The rows are grouped in 3 ways, from coarse to fine. Each group lies inside one group of the grouping before and may be the whole of it. The rows also spread widely along 8 directions, which tell nothing about the answers.
Known rows, each followed by its group in each grouping:
[ 0.77  1.09  0.24 -1.83 -0.67 -3.04 -0.87  2.13 -1.09 -0.04  1.52 -0.53
  1.83 -2.78 -1.77 -1.42  0.05  0.02  0.87  3.31 -3.06  2.92 -1.15  0.11
  2.85 -0.17 -0.89 -0.66  1.87  0.33 -0.99  2.02  0.06  1.07  1.77] => Fefu soroz rakal
[-1.44 -0.31 -1.84 -1.15  0.70 -0.01 -2.42 -0.18  0.05  1.11 -1.20  0.59
  0.64  2.80 -1.13 -0.32  0.93  1.86  1.38  0.40 -0.08 -1.73 -0.21  0.33
 -0.93 -1.91  0.24  1.81 -0.80 -1.83 -0.27  1.32  0.00  0.71  1.85] => Fefu fug nog
[ 2.59  0.89 -2.39  0.50 -0.11 -0.95  2.09  0.46  0.03 -1.12  0.94  0.40
  1.36 -2.07 -2.53  0.47  0.69 -0.52 -3.02  0.44 -2.06 -1.73  1.72 -0.77
  4.38 -0.75 -2.71  1.37  2.66 -0.15 -0.64  0.17 -3.29  0.99  0.88] => Fefu Getek Tuz
[ 0.34  0.95 -0.48 -0.57  0.77 -0.01 -0.42  0.59  0.13 -0.17 -0.70  0.08
  0.11  1.11 -1.02 -0.30  0.31 -0.62 -0.64 -0.28 -1.14 -1.63  0.16  0.11
  0.66 -0.59 -0.50  0.39  1.65 -0.87  0.83  0.74 -2.14  0.90  0.11] => Fefu diga Bufiv
[-1.06  0.53 -0.28 -0.65 -0.18 -0.28 -0.91  0.22  0.72 -0.54 -1.25 -0.37
 -0.69  2.36  0.26  0.84  0.96  0.28 -0.27 -0.83 -0.94 -1.24  0.16 -0.59
 -0.11 -0.67  0.25  0.04  0.77  0.02  0.79  1.06 -1.78  0.44 -0.44] => Femi fon bama
[-1.40  1.15 -0.73 -0.79  0.47 -0.18 -1.93 -0.19  0.84  0.65 -0.95  0.59
 -0.46  2.51 -0.41  0.62  1.35  0.90 -0.16 -0.38 -0.53 -1.68 -0.53  0.10
 -0.54 -1.18  0.28  1.72  0.28 -1.02  1.18  1.30 -0.99  0.70  0.29] => Femi minil Fidif
[-1.81 -1.27  2.01 -0.21  0.31  1.11  0.69  2.62 -0.84 -1.51 -0.74 -1.89
 -1.40  2.03 -0.13 -2.35 -1.89 -1.12  0.68  0.95 -1.89  0.68 -0.54  0.37
  1.01  1.00  1.37 -2.38  1.26  2.12 -0.22  2.57 -1.40 -0.54 -2.08] => Femi mova ribos
[-0.78 -1.95 -1.39  0.21  1.26  1.05  0.08  1.69 -0.90  0.99 -0.66  0.26
 -0.12  1.37 -1.74 -1.34 -1.27  1.91  1.63  1.61  0.36 -0.16 -0.82  1.41
  0.93 -1.74  0.28  0.68 -1.00  0.00 -1.09  1.36  0.04 -0.42  2.12] => Fefu diga Fidup
[-1.01 -0.38  1.73 -1.63 -1.59 -1.87 -1.85  3.59 -1.37 -2.17 -0.30 -1.95
 -0.54  1.60  1.03 -0.94  0.53  0.16  2.52  1.15 -1.90  3.09 -1.26  0.78
  0.61  1.22  1.02 -3.30  0.82  2.52 -0.90  2.93  0.34 -1.15 -0.52] => Femi minil dob
[ 3.07  3.23  1.82 -0.53  1.64 -1.47  1.25  0.51 -0.61  0.85 -2.25  0.45
 -0.11 -1.85 -0.78  0.54 -0.12 -1.44 -2.19 -0.02 -1.39 -1.31 -0.88 -0.25
  2.39  0.89 -0.80  1.29  3.02 -1.50  1.54  0.51 -2.39  1.60  0.35] => Fefu fug Besog
[-2.23  0.08  0.57 -1.31 -0.03 -1.00 -1.03  0.19  1.21  1.23  2.16  0.39
 -1.16  0.57  0.46 -0.08 -0.62  0.31  0.73  0.43 -1.06  0.50 -0.40 -0.19
 -0.47 -0.31 -0.09  1.06  0.62 -0.10  1.30 -0.08 -0.49  0.83  0.16] => Femi tosa kilap
[-0.29  0.97 -0.95  1.94  3.71  0.52  2.00 -0.67 -0.38  3.24 -2.22  2.52
 -1.49  0.87 -2.14  1.23 -0.14  1.54 -1.50  0.98  1.77 -2.93 -1.56  0.83
  1.60 -2.12 -0.48  4.92 -1.67 -0.89  0.56  0.74 -0.47  0.15  1.86] => Femi tosa Korek
[-0.65  0.40  0.08  0.05  0.83 -0.67 -0.24  1.96 -2.02 -1.05 -3.20 -0.56
 -0.38  1.75 -1.62 -0.49  0.97  0.68  0.67  1.78 -0.97 -0.02 -1.65  0.59
  2.09 -0.73  0.93 -0.12  0.05  1.14 -0.84  3.68 -0.20 -0.99  0.37] => Femi mova nas
[ 1.74 -0.23  1.91 -0.29 -0.89  0.78  1.74  3.20 -0.09 -2.80 -1.45 -1.71
 -1.31  0.61  1.48 -0.73 -1.47 -1.45 -0.80 -2.01 -1.84 -0.73  0.69  0.59
  1.46  1.70 -0.09 -3.65  3.93  1.68  0.49 -0.10 -3.87 -0.36 -2.22] => Fefu diga kasov
[-1.84 -0.38 -2.48  0.90  1.54  0.80 -0.14 -0.30  0.57  0.95  0.42  1.01
 -0.09  2.84 -1.82  0.11  1.11  0.73 -0.61  0.27  0.42 -2.18  0.70  0.24
 -0.17 -1.67 -0.39  2.37 -1.40 -0.16 -0.17  0.89 -0.25 -0.09  0.53] => Femi minil muves
[-0.67 -1.15  0.55 -0.28 -1.42 -1.05  0.12  2.20  0.05 -1.09 -0.84 -0.62
 -2.17  1.72  2.14  1.47  0.15  2.59  1.44 -1.46  0.30  0.60 -0.98  1.10
  0.45  0.25 -0.11 -1.16  0.29  1.92 -0.67 -0.14 -0.60 -1.55  0.74] => Femi tosa Movas
[ 0.61 -0.24  0.14  1.33  2.57  1.45  4.38  0.19  0.42  1.87  0.80  0.15
 -0.34 -2.61 -3.14 -1.47 -2.71 -0.97 -3.16  2.74 -1.68 -1.18 -0.50 -0.36
  4.45 -1.20 -1.10  2.04  1.74  0.10  0.81  0.83 -3.01  1.75 -0.09] => Femi fon mer
[ 0.53  0.66 -1.02  1.16 -0.69 -1.31  2.21  0.85  0.08 -1.69 -0.06  0.42
 -1.02  0.76  0.22  2.09  1.48  0.06 -1.81 -2.07  0.06 -0.99  1.46  0.05
  1.70  0.30 -1.82  0.26  0.46  1.93 -1.01 -0.64 -1.44 -1.45  0.00] => Femi mova dezad
[-2.05  0.89 -0.48 -1.86  1.70 -1.29 -2.86 -0.14  0.04  3.89  0.63  1.83
  0.51 -0.32 -1.66 -0.78 -0.37  2.23  2.35  2.88 -0.25  1.03 -2.26  0.77
 -0.90 -2.06  0.63  3.22 -1.13 -2.47  0.66  1.25  2.10  1.96  3.68] => Fefu soroz rakal
[ 0.73 -0.51 -1.05  1.44  0.77  1.67  1.61  1.73 -0.32 -2.28 -1.69 -0.24
 -0.90  3.48 -0.16 -0.08  0.10 -1.66 -1.61 -2.78  0.54 -3.10  2.47  0.60
  0.41  0.44 -0.54 -1.63  0.71  1.45 -0.55  0.27 -2.76 -1.01 -1.69] => Fefu diga Fidup
[ 0.00  3.50  0.81 -0.44  2.20  0.23 -0.89 -1.27  1.32  2.44 -1.78  1.42
 -0.98  0.74 -0.80  0.93  0.38 -0.75 -2.09 -0.43 -0.88 -2.98 -1.09 -0.33
  0.02 -0.62  0.20  3.44  1.85 -2.56  3.52  0.87 -2.31  2.31 -0.49] => Femi minil Fidif
[ 1.96  1.36  5.24  1.39  1.97 -0.91  5.25  2.16 -0.59  0.83 -0.05  0.89
 -4.07 -1.61  3.67  1.91 -2.37 -3.21 -1.72 -3.42  2.14  1.23  0.03  0.82
  0.54  3.85 -0.56 -0.90  0.55  2.70  1.37 -2.77 -0.59 -0.53 -1.24] => Femi fon bama
[ 0.46  3.84  0.03  0.41  2.31 -2.64 -0.64 -0.08 -1.32  0.93 -2.82  1.75
 -0.61  1.65 -0.73  2.12  2.93 -0.62 -0.94 -0.01  0.48 -1.55 -0.85  0.03
  0.76 -0.12 -0.19  2.59 -0.77 -0.27  0.63  1.85 -0.02 -0.15  0.51] => Femi tosa Korek
[-2.38 -2.08 -0.61 -0.97 -2.23 -0.44 -1.40  1.52  0.56 -1.73  0.08 -1.10
 -1.18  2.51  1.27  0.07  0.22  2.59  2.09 -0.65 -0.65  0.71 -0.08  0.69
 -0.33 -0.82  0.28 -1.55  0.25  1.44 -1.04  0.58 -0.27 -1.35  0.64] => Femi mova nas
[-1.13 -0.82  0.60 -0.27 -0.44 -0.16  0.15  0.61  1.63  0.87  1.88  0.42
 -1.84  0.65  1.62  0.90 -0.96  1.17  0.43 -1.44  0.21  0.37  0.15  0.78
 -0.72  0.18 -0.60  0.40  0.41  0.55  0.81 -1.79 -0.41 -0.11  0.43] => Femi minil muves
[-0.47 -0.11  0.07  1.12  1.76  1.43  2.23 -0.21  0.94  0.92 -1.17  0.60
 -1.73  1.26 -0.34  0.70 -1.01 -0.13 -1.90 -1.08  0.57 -2.57  0.19 -0.16
  0.67 -0.87 -0.20  1.79  0.30 -0.08  1.21 -0.18 -2.23  0.74 -0.39] => Femi fon bama
[ 0.07 -1.71 -3.23  1.76 -0.04  0.35  1.99  1.63 -0.60 -0.83 -1.10  0.01
  0.05  1.07 -2.56  0.55  1.13  2.87 -1.02  1.28  0.31 -1.17 -0.24  1.18
  3.51 -2.20 -1.24  1.21 -0.87  1.58 -2.62  1.49 -0.85 -1.62  1.81] => Femi minil dob
[ 2.99  0.49 -0.25  2.30  0.15 -1.97  4.18  2.89 -1.89 -1.85 -0.78  0.99
 -0.96 -0.26  0.90  2.30  1.39 -0.65 -1.55 -2.94  2.53  0.03  1.71  1.54
  1.97  1.66 -2.32 -1.06 -0.84  3.22 -2.95 -1.52  0.16 -2.31  1.28] => Fefu soroz rakal
[-0.70  0.07  1.71 -0.24  1.51  1.69  1.08  1.39 -0.47 -0.08 -2.33 -1.17
 -1.08  0.12 -2.10 -2.39 -2.22 -0.48 -0.80  2.39 -2.56 -0.91 -1.89  0.04
  2.74 -0.47  1.06 -0.08  2.64  0.07  1.37  3.11 -2.85  1.01 -1.49] => Femi mova nas

New rows, each followed by its group in each grouping:
[ 0.50 -0.43 -1.86  2.11  2.34  1.08  3.97 -0.65  0.38  2.01 -0.46  1.64
 -0.51 -1.82 -3.61  0.29 -1.21  1.60 -2.91  1.97 -0.02 -2.36 -0.81  0.45
  4.27 -2.32 -1.52  4.40  0.41 -0.52 -0.15  0.17 -1.62  0.44  1.93] => Femi mova nas
[-0.94 -1.17 -2.72  1.06 -0.18 -0.23  1.21 -0.17  0.82 -0.43  0.45  0.58
 -0.53  2.04 -0.34  1.59  1.35  1.28 -1.10 -1.30  0.90 -1.66  1.45 -0.23
  0.69 -1.47 -1.23  1.16 -1.09  0.92 -1.17 -0.42 -0.87 -0.69  0.97] => Femi fon bama
[-5.63 -2.61 -0.02 -2.84 -0.99  1.62 -4.68  0.90  1.11  0.37  0.32 -1.96
 -0.61  3.96 -0.55 -3.33 -1.83  2.39  3.87  2.71 -2.93  0.70 -1.83  0.15
 -1.89 -1.97  2.81 -0.88  0.29 -0.87  0.77  3.43 -0.34  0.90 -0.23] => Femi mova ribos
[-1.85 -0.35 -0.65 -1.89  0.37  1.16 -2.71  0.21  0.84  0.73 -0.55 -0.26
 -0.11  1.64 -0.96 -1.49 -0.95  1.17  1.04  0.97 -1.76 -1.57 -0.50 -0.28
 -0.40 -1.85  0.87  1.16  1.56 -2.26  1.65  1.57 -2.02  1.98  0.76] => Fefu Getek Tuz
[-0.81 -2.54  0.74  2.23  2.65  2.03  4.30  2.77 -1.31  0.91  0.57 -0.04
 -1.61  0.20 -1.59 -1.79 -2.96 -0.47 -0.66  1.81  0.84  0.33 -0.44  1.70
  2.65  0.16  0.05  0.22 -1.05  2.63 -1.23  1.01 -0.17 -0.87 -0.14] => Femi minil dob
[-0.23 -0.67 -1.23 -0.62 -1.11 -0.20 -1.09  2.25 -1.01 -2.85 -1.05 -1.27
  0.40  2.70 -0.41 -0.63  1.11 -0.03  0.59 -0.56 -1.40 -0.96  1.30 -0.07
  0.98 -0.07 -0.06 -1.97  1.04  1.00 -1.12  1.94 -1.85 -0.43 -0.29] => Fefu Getek Tuz
[-1.91 -2.23 -0.83 -1.23 -1.58 -0.38 -1.54  2.28  0.26 -0.78  1.45 -0.79
 -0.10  1.45  0.52 -1.20 -0.70  2.11  2.59  0.26 -0.54  1.26  0.11  1.16
 -0.58 -0.70  0.06 -1.70 -0.19  0.91 -1.60  0.23  0.33 -0.25  1.54] => Fefu soroz rakal
[-3.38 -3.16 -1.05 -0.96 -0.60  2.15 -1.67  0.39  1.99  0.89  1.54  0.51
 -2.00  3.23  1.99 -0.13 -1.99  2.69  2.47 -2.32  1.32 -1.38  1.19  0.92
 -3.15 -1.43  0.31  0.59 -0.93 -0.94  0.45 -2.15 -0.39  0.35  1.65] => Fefu Getek Tuz
[-1.90 -1.61 -3.55  1.65  1.02  0.83  0.23  0.08  0.05  1.01 -0.49  1.28
 -0.41  3.35 -1.79  0.87  1.50  2.87  0.23  0.22  1.82 -2.10  0.32  1.07
  0.20 -2.53 -0.55  2.85 -2.94  0.39 -1.52  0.72  0.72 -1.33  2.10] => Femi minil muves
[-1.84 -0.24 -1.55  0.83  1.29 -0.34  0.38  0.36 -0.04  0.60  0.84  0.94
 -0.60  2.26 -1.07  0.07  0.75  0.18 -0.21  0.40  0.27 -1.16  0.62  0.18
  0.40 -0.88 -0.55  1.51 -1.33  0.77 -0.58  0.73 -0.09 -0.48  0.30] => Femi tosa Korek
[-2.55 -1.91 -0.58 -0.59 -0.21  1.47 -0.04  0.28  2.52  0.74  3.32 -0.38
 -0.88  0.71 -0.40 -1.37 -2.16  0.36 -0.29  0.43 -1.67 -0.56  0.93 -0.01
 -0.02 -0.85 -0.33  0.38  1.44  0.08  1.05 -0.38 -1.72  1.23 -0.80] => Femi minil dob
[ 0.88  0.49 -1.26 -0.26  0.43 -0.04  0.77  0.71 -0.05 -1.24  1.03 -0.70
  1.91  0.11 -2.67 -1.70  0.02 -2.28 -2.04  0.95 -2.96 -1.64  1.76 -1.00
  2.45  0.01 -1.37 -0.34  2.53 -0.18 -0.30  1.63 -2.84  1.45 -1.25] => Fefu fug nog
[-2.16 -1.79  0.05 -2.39 -1.47 -1.83 -2.33  1.39  0.33  0.02  3.45 -0.48
  0.37  1.33  1.73 -0.95 -0.29  0.51  3.02 -0.45 -0.59  2.31  1.11  0.47
 -2.09  0.61 -0.43 -1.47 -0.43  0.48 -0.94 -0.77  1.58  0.08  1.20] => Fefu fug nog
[ 2.03  1.68  0.46  1.64  0.96 -0.56  2.90  1.55 -0.87 -1.30 -3.34  0.17
 -1.50  0.66 -0.33  1.58  0.92 -0.28 -2.57 -1.09  0.04 -2.35 -0.36  0.48
  3.23  0.33 -1.04  0.41  1.39  1.62 -0.16  0.89 -2.98 -1.03 -0.90] => Femi tosa Korek
[-1.55 -0.02  0.25  0.10  0.72  0.17 -0.37  1.28  0.06  0.01 -0.44  0.05
 -1.28  2.41  0.20  0.14  0.14  0.02  0.46 -0.40  0.11 -0.38 -0.03  0.76
 -0.48 -0.02  0.40  0.17 -0.45  0.81  0.25  0.93 -0.26 -0.33 -0.34] => Femi minil dob
[-0.67 -1.91 -0.47  0.13 -0.30  1.23  0.96  1.14  1.39 -0.45  0.92  0.16
 -1.70  2.06  1.57  0.24 -1.49  0.67  0.28 -2.73  0.75 -1.54  1.69  1.10
 -1.07 -0.17 -0.65 -0.75  0.69  0.53  0.08 -2.16 -1.67 -0.43  0.27] => Fefu diga kasov
[ 0.06  0.71 -0.43 -1.39  1.07 -0.85 -1.49  0.11 -0.19  2.09 -1.28  0.74
  0.54  0.08 -1.30 -0.11  0.09  1.85  0.95  1.51 -0.58 -0.57 -1.68  0.45
  0.58 -1.46  0.07  2.45  0.34 -2.20  0.34  1.17 -0.13  1.29  2.60] => Fefu fug nog
[-1.71  0.85  0.91 -1.36  1.08 -0.87 -1.60 -0.82  0.98  3.69 -1.67  1.80
 -2.14  0.94  1.50  2.22 -0.27  3.38  1.82 -0.47  1.51 -0.02 -2.73  0.69
 -1.84 -1.67  1.03  3.38 -1.28 -2.06  2.07 -0.60  0.95  1.00  3.07] => Femi fon bama
[ 1.33  0.71  1.01 -0.87 -0.28 -1.01 -0.03  2.00 -0.85 -0.52 -1.84 -0.11
 -0.78 -0.47  0.54  0.46 -0.35  1.13  0.50 -0.36 -0.68  0.06 -0.95  0.57
  1.66  0.10 -0.26 -0.06  1.76 -0.07  0.11  0.50 -1.39  0.23  1.47] => Fefu Getek Tuz
[-1.06  0.23 -1.24  0.06 -0.04 -0.49 -0.73  0.36  0.41 -0.14 -1.85  0.43
 -1.19  2.37  0.08  1.26  1.21  2.16  0.16 -0.62  0.15 -1.90 -0.59  0.43
  0.36 -1.45 -0.24  1.24 -0.12  0.13 -0.15  0.61 -1.35 -0.72  0.77] => Femi tosa Korek
[-3.24 -0.77 -2.66 -1.58 -1.74 -1.06 -4.33  0.14  1.21 -1.06  1.54 -0.45
  0.69  4.13 -0.23 -0.03  2.72  1.76  2.02  0.04 -1.62 -0.17  0.88 -0.25
 -1.65 -1.56  0.03 -0.23 -0.50  0.07 -0.36  1.64  0.20 -0.35  0.38] => Femi minil muves
[-0.43  0.36  0.17 -1.78 -0.83 -2.04 -1.62  0.28  1.56  1.34  2.85  0.93
 -0.50 -0.68  1.68  0.92 -0.49  0.54  1.24 -1.40 -0.45  1.18  0.63  0.53
 -1.25  0.09 -1.04  0.43  1.11 -0.91  1.07 -2.16  0.04  0.63  1.73] => Fefu diga Fidup
[-0.18 -2.43 -0.16 -0.36 -0.93 -0.09  0.63  3.09 -1.13 -2.37  0.22 -1.87
  0.25  1.52 -0.06 -1.89 -0.89 -0.02  0.95  0.23 -1.12  0.63  0.73  0.62
  1.29  0.55 -0.20 -2.95  0.73  1.98 -2.10  1.14 -0.99 -0.90 -0.06] => Fefu fug Besog
[-0.97 -2.53 -0.71  1.98 -0.05  1.23  3.69  2.51 -0.70 -2.69  1.03 -1.24
 -1.05  1.93 -0.88 -1.36 -1.14 -1.17 -1.36 -0.39 -0.64 -0.65  2.09  0.26
  2.33  0.44 -0.99 -1.92  0.04  3.54 -2.06  0.72 -1.79 -1.76 -1.65] => Femi mova dezad
[ 0.85  1.01  0.21  0.99  2.57  1.82  2.08  0.15  0.55  2.05 -2.33  1.39
 -1.37 -0.20 -1.41  0.01 -1.63  0.50 -1.81 -0.36  0.75 -3.15 -0.68  0.73
  1.04 -1.07 -0.14  2.60  0.99 -1.54  1.25 -0.01 -2.15  1.67  0.92] => Fefu soroz rakal
[-0.94  0.07  0.57 -0.20  1.27 -0.46  1.02  0.82  0.21  1.20  1.42  0.04
 -0.54 -0.81 -1.43 -1.18 -1.46 -0.58 -0.48  2.09 -1.86  0.15 -0.74 -0.10
  2.20 -0.36 -0.62  1.09  1.18  0.55  0.53  1.07 -1.43  0.80 -0.33] => Femi tosa Korek
[-1.49 -1.75 -0.47 -0.29 -0.97 -0.50  0.25  1.28  0.46 -0.91  1.10 -0.78
 -0.79  1.29  0.67 -0.06 -0.25  1.16  0.67 -0.17 -0.63  0.73  0.25  0.14
  0.59 -0.59 -0.42 -1.25  0.10  1.59 -0.83  0.24 -0.82 -0.55  0.39] => Femi fon mer
[ 1.83 -0.16  2.70  0.58  0.09 -1.17  4.10  2.66 -0.46 -0.44  0.92 -0.42
 -2.21 -2.70  0.96  0.61 -2.12 -0.80 -1.35 -0.30 -0.89  1.31 -0.88  0.81
  3.52  2.11 -1.38 -1.06  2.45  2.58  0.05 -0.78 -2.01 -0.49 -0.55] => Femi tosa Movas
[-3.55 -3.69 -1.70 -0.75 -1.81  1.81 -1.29  0.36  3.06 -0.10  3.02 -0.72
 -1.42  2.79  1.11 -0.68 -1.52  2.73  1.43 -1.07 -0.65 -0.65  1.05  0.73
 -1.62 -1.50 -0.12 -0.39  0.43  0.36  0.20 -1.30 -1.19 -0.26  0.25] => Femi minil muves
[-0.49 -0.67  0.20  0.65  1.14  0.93  1.37  0.62  0.21  0.96 -2.71  0.43
 -2.02  1.78  0.19  1.22 -0.48  1.95 -0.23 -0.78  1.27 -1.66 -1.26  0.60
  0.57 -1.33  0.51  1.37 -0.55  0.13  0.47  0.44 -1.21 -0.19  1.08] => Femi fon bama
[-1.67 -1.06  0.18 -0.18  2.37  1.56 -0.44  1.62 -1.16  2.67 -2.80 -0.09
 -0.58  0.49 -3.37 -2.05 -1.86  2.99  1.52  4.89 -0.78  0.17 -4.07  1.45
  2.29 -2.61  1.73  2.54 -0.64 -0.81  0.25  4.02  0.00  0.71  2.02] => Femi minil dob
[-0.16 -0.10 -2.21  0.48 -0.28 -0.31  0.68  1.14 -0.23 -2.45 -0.25 -1.28
  0.96  1.33 -2.97 -0.78  1.30 -0.52 -1.96  1.75 -2.96 -1.84  0.74 -0.90
  3.72 -0.89 -0.97 -0.44  2.01  1.34 -0.97  3.03 -3.25  0.01 -1.46] => Femi tosa Movas
[-0.43 -0.01  0.15 -1.41 -0.50  0.20 -0.53  1.32 -0.30 -0.84 -0.96 -2.17
  0.83 -0.93 -3.14 -2.79 -1.26  0.37 -0.33  4.20 -5.02  0.40 -2.13 -0.53
  4.24 -1.31  0.62 -0.43  3.68 -0.18  0.37  4.28 -3.03  1.33 -0.78] => Femi mova ribos
[-2.36 -0.33  0.28  0.56  1.74 -0.37  1.15  1.02 -0.68  0.75  2.02  0.33
 -0.56  1.24 -1.27 -1.34 -0.79 -1.66 -0.02  1.18 -0.59  0.68  0.85 -0.05
  0.44  0.32 -0.18  0.61 -1.19  1.41 -0.34  1.19  0.68 -0.06 -0.57] => Femi mova dezad
[-0.22 -1.10 -0.25 -0.39 -0.05 -0.19  0.40  1.02  1.03  0.66  1.78  0.63
 -1.02  0.23  0.93  0.18 -1.46  0.51  0.49 -1.38  0.24 -0.07  0.92  0.84
 -0.31 -0.16 -0.97  0.04  0.63  0.08  0.24 -1.83 -0.78  0.00  1.10] => Fefu diga Fidup
[-1.39  0.55 -1.80 -1.58  0.74  1.35 -3.52 -0.09  0.53  0.11 -2.91 -0.32
  0.82  3.10 -2.43 -1.39  0.59  1.48  0.66  1.41 -2.44 -3.06 -0.98 -0.08
 -0.01 -2.75  1.39  1.00  1.62 -2.56  1.43  3.16 -2.60  1.69  0.42] => Fefu diga kasov
[ 0.01 -2.52 -2.36  1.33  0.83  0.42  1.62  2.02 -1.26  0.10 -0.56  0.48
 -0.12  1.16 -1.60 -0.23 -0.22  2.59  1.05  0.84  1.48 -0.34 -0.40  1.95
  1.67 -1.83 -0.92  0.75 -1.79  1.17 -2.59  0.51  0.34 -1.58  3.00] => Fefu diga Bufiv
[-0.31 -0.40 -1.20  0.58  0.36  0.62  1.64  0.08  1.35  0.55  0.32  0.21
 -0.91  0.03 -1.31  0.15 -0.78  0.94 -1.68  0.47 -1.15 -2.17  0.01 -0.11
  2.34 -1.36 -1.27  1.68  1.53  0.07  0.44 -0.01 -2.88  0.43 -0.05] => Femi tosa Korek
[ 1.17 -0.24 -1.41 -0.77 -0.37 -0.33 -0.48  1.18 -0.71 -0.55 -2.59 -0.57
  0.97  0.53 -1.61 -0.34  0.70  2.19  0.12  1.06 -1.27 -1.23 -1.12  0.38
  2.27 -1.50 -0.55  0.63  1.45 -0.82 -1.01  1.84 -1.82  0.18  1.64] => Fefu fug nog
